Every row belongs to one group in each of 2 separate groupings. Each group adds its own fixed numbers to the row, and there is some noise. The rows also spread widely along 6 directions, which tell nothing about the answers.
In the rows, 128 means zero.
Some rows, each with its group in each grouping after it:
[106  89  83 104  83 123 127  75 139 126 110 126 132 126 158  97 135 113
 148 152  99 160 113 128 147]  E q_663
[119  77 142  59 103 154 154 143 121 154 185  82 106 153 168 117 142 126
  70 119  98 174 111  84  91]  Y q_881
[ 98  99 115 107  97 131 151 110 129 135 148 130 150  89 109 134 120 125
  94  95  81 123 153  95 110]  B q_871
[ 98 182  89 138 133 109 125  99 121  62  86 180 193  93 103 127 137 110
 196 136 104 102 175 171 218]  B q_881
[ 98 103 121 151 152  96 130 125 157 148  88 108 139 116 135 144 133 131
 137 145 118 179 149 116 143]  E q_663
[120 113 120 127 142  93 123 131 120 114 110 112  81 165 131 115 120 144
 171 154 162 131  89 141 155]  V q_863
[ 99 114 124 132 142  97 149 127 152 166 133  95 152  93 100 162 121 139
 105 124 106 148 162 104 120]  Y q_871
[ 90  94  84 183 185  52 133 129 161 150 111  87 132  99 133 148 112 135
 140 141  91 175 123 109 125]  V q_863
[123 130 105 121 120 127 127 136 109 136 162 138 154 139 129 121 133 116
 125 150  85 116 152 118 133]  V q_28
[101  80 214 124 185  94 146 185 164 135  67  85 132  90 106 216 110 184
  71  79 215 157 170 118  89]  V q_28
[ 83 119 123 120 118 110 138  69 165  68  41 176 202  29  95 164 123 138
 145  86 130  96 167 166 151]  B q_871
[142 135  93  71  71 196 125 104 104 109 175 191 196 137 152  87 181  84
 122 147  52 122 147 134 147]  Y q_663
[119 123 116 114 114 124 126 121 132 139 125 111 133 144 102 126 132 137
 148 147 136 147 139 137 170]  Y q_663
[126 128 125 118 144 132 122 113 126  74  75 171 165 105 140 146 141 130
 159 121 136 111 133 168 142]  V q_863
[132 131 146  94 131 183 128 122 108  95 137 214 195 114 173 122 178  97
 133 145  61 104 154 138 103]  E q_871
[129 125 162  85 131 138 139 139 121 110 115 133 132 137 113 146 125 138
 107 101 186 137 133 137 122]  Y q_863
[128  95 213  61 126 159 146 186 115 128 127 133 121 135 135 177 127 130
  28  59 180 161 153  89  60]  E q_863
[118 158 113 143 137  79 118 137 102 142 133 118 112 183 107 109 116 126
 177 178 149 130 150 132 185]  E q_28

New rows. What belongs after each?
[120 162 145 138 173 139 122 183  85 138 188 165 162 160 106 120 152 110
 138 162  66 103 177 110 144]  B q_871
[ 98  92 135 105 114 110 156 143 120 165 172  93 105 132 108 127 112 138
  88 109 102 137 140  78 106]  B q_871
[101 151  81 168 171  79 123 151 117 158 179 127 134 144 113 113 117  99
 140 151  58 154 145  85 150]  B q_863
[121 162 160 125 127 102 145 156  95 145 126 107  91 176  53 140 107 137
 158 141 188 104 162 125 177]  E q_871
[117 106 151 130 181 121 124 181 135 175 161  92 129 172 151 129 154 138
 125 175  99 186 138 109 126]  Y q_663
[ 97 111  86 154 145  88 137  96 148 161 143 100 135 121 131 109 134 133
 171 175  75 144 125 127 143]  Y q_871
[108 104 101 140 170  99 116 127 118 127 149 133 125 146 180  92 135 119
 151 167  65 157  90 112 124]  B q_863
[117 150 129 152 153  87 132 163  92 178 170  98  80 208  97  99 119 130
 180 197 121 130 140 113 168]  E q_871
[110 125  96 130 128  96 131 110 126 129 124 123 117 137 126 125 114 110
 133 130 119 156 131 112 140]  E q_863
[115  94 121 121 134 113 122 148 118 145 131  95  88 180 156 100 142 145
 167 181 121 151  92 129 151]  V q_663
[114 121 100 109  83 135 138 119 132 145 127 128 149 109 103 137 130 108
 102 112 112 153 176 103 144]  E q_663
[107 105 106 115 110 123 131 105 146 127  96 130 154 106 136 132 133 118
 128 132 112 160 151 117 139]  E q_663
[ 98 132  45 164 102  78 150  94 130 167 155  94 115 116  73 117 103 123
 166 149  73 114 147 109 171]  V q_871
[118  90 174  65 112 149 121 102 140  78  62 170 167  98 181 142 143 136
 113 109 165 135 128 149  99]  E q_28
[ 78  47  73 117  91  81 158  80 146 177 160  59  82 117 156  86 100 139
 110 138  60 157  80  67 100]  B q_871
[121 124 130  99 108 145 135 124 140 127 115 129 165 114 104 148 138 129
 109 117 136 145 165 133 145]  Y q_663
[121 125 154  91 135 132 141 164 124 128 146 104 130 145 117 146 142 132
 103 119 139 149 159 121 138]  Y q_881
[109 126  47 113  55 122 158  72 125 160 184 114 150 110  87 104 114 105
 119 126  59 119 144  98 145]  Y q_871
[130 170 140 128 148 132 109 193  75 137 171 145 126 196  88 107 150 121
 160 172 121 119 162 123 191]  B q_663
[119  98  85  35  10 171 158  90  79 140 221 138  98 151 118  65 118 103
  85 103  72  92 108  75 106]  B q_871
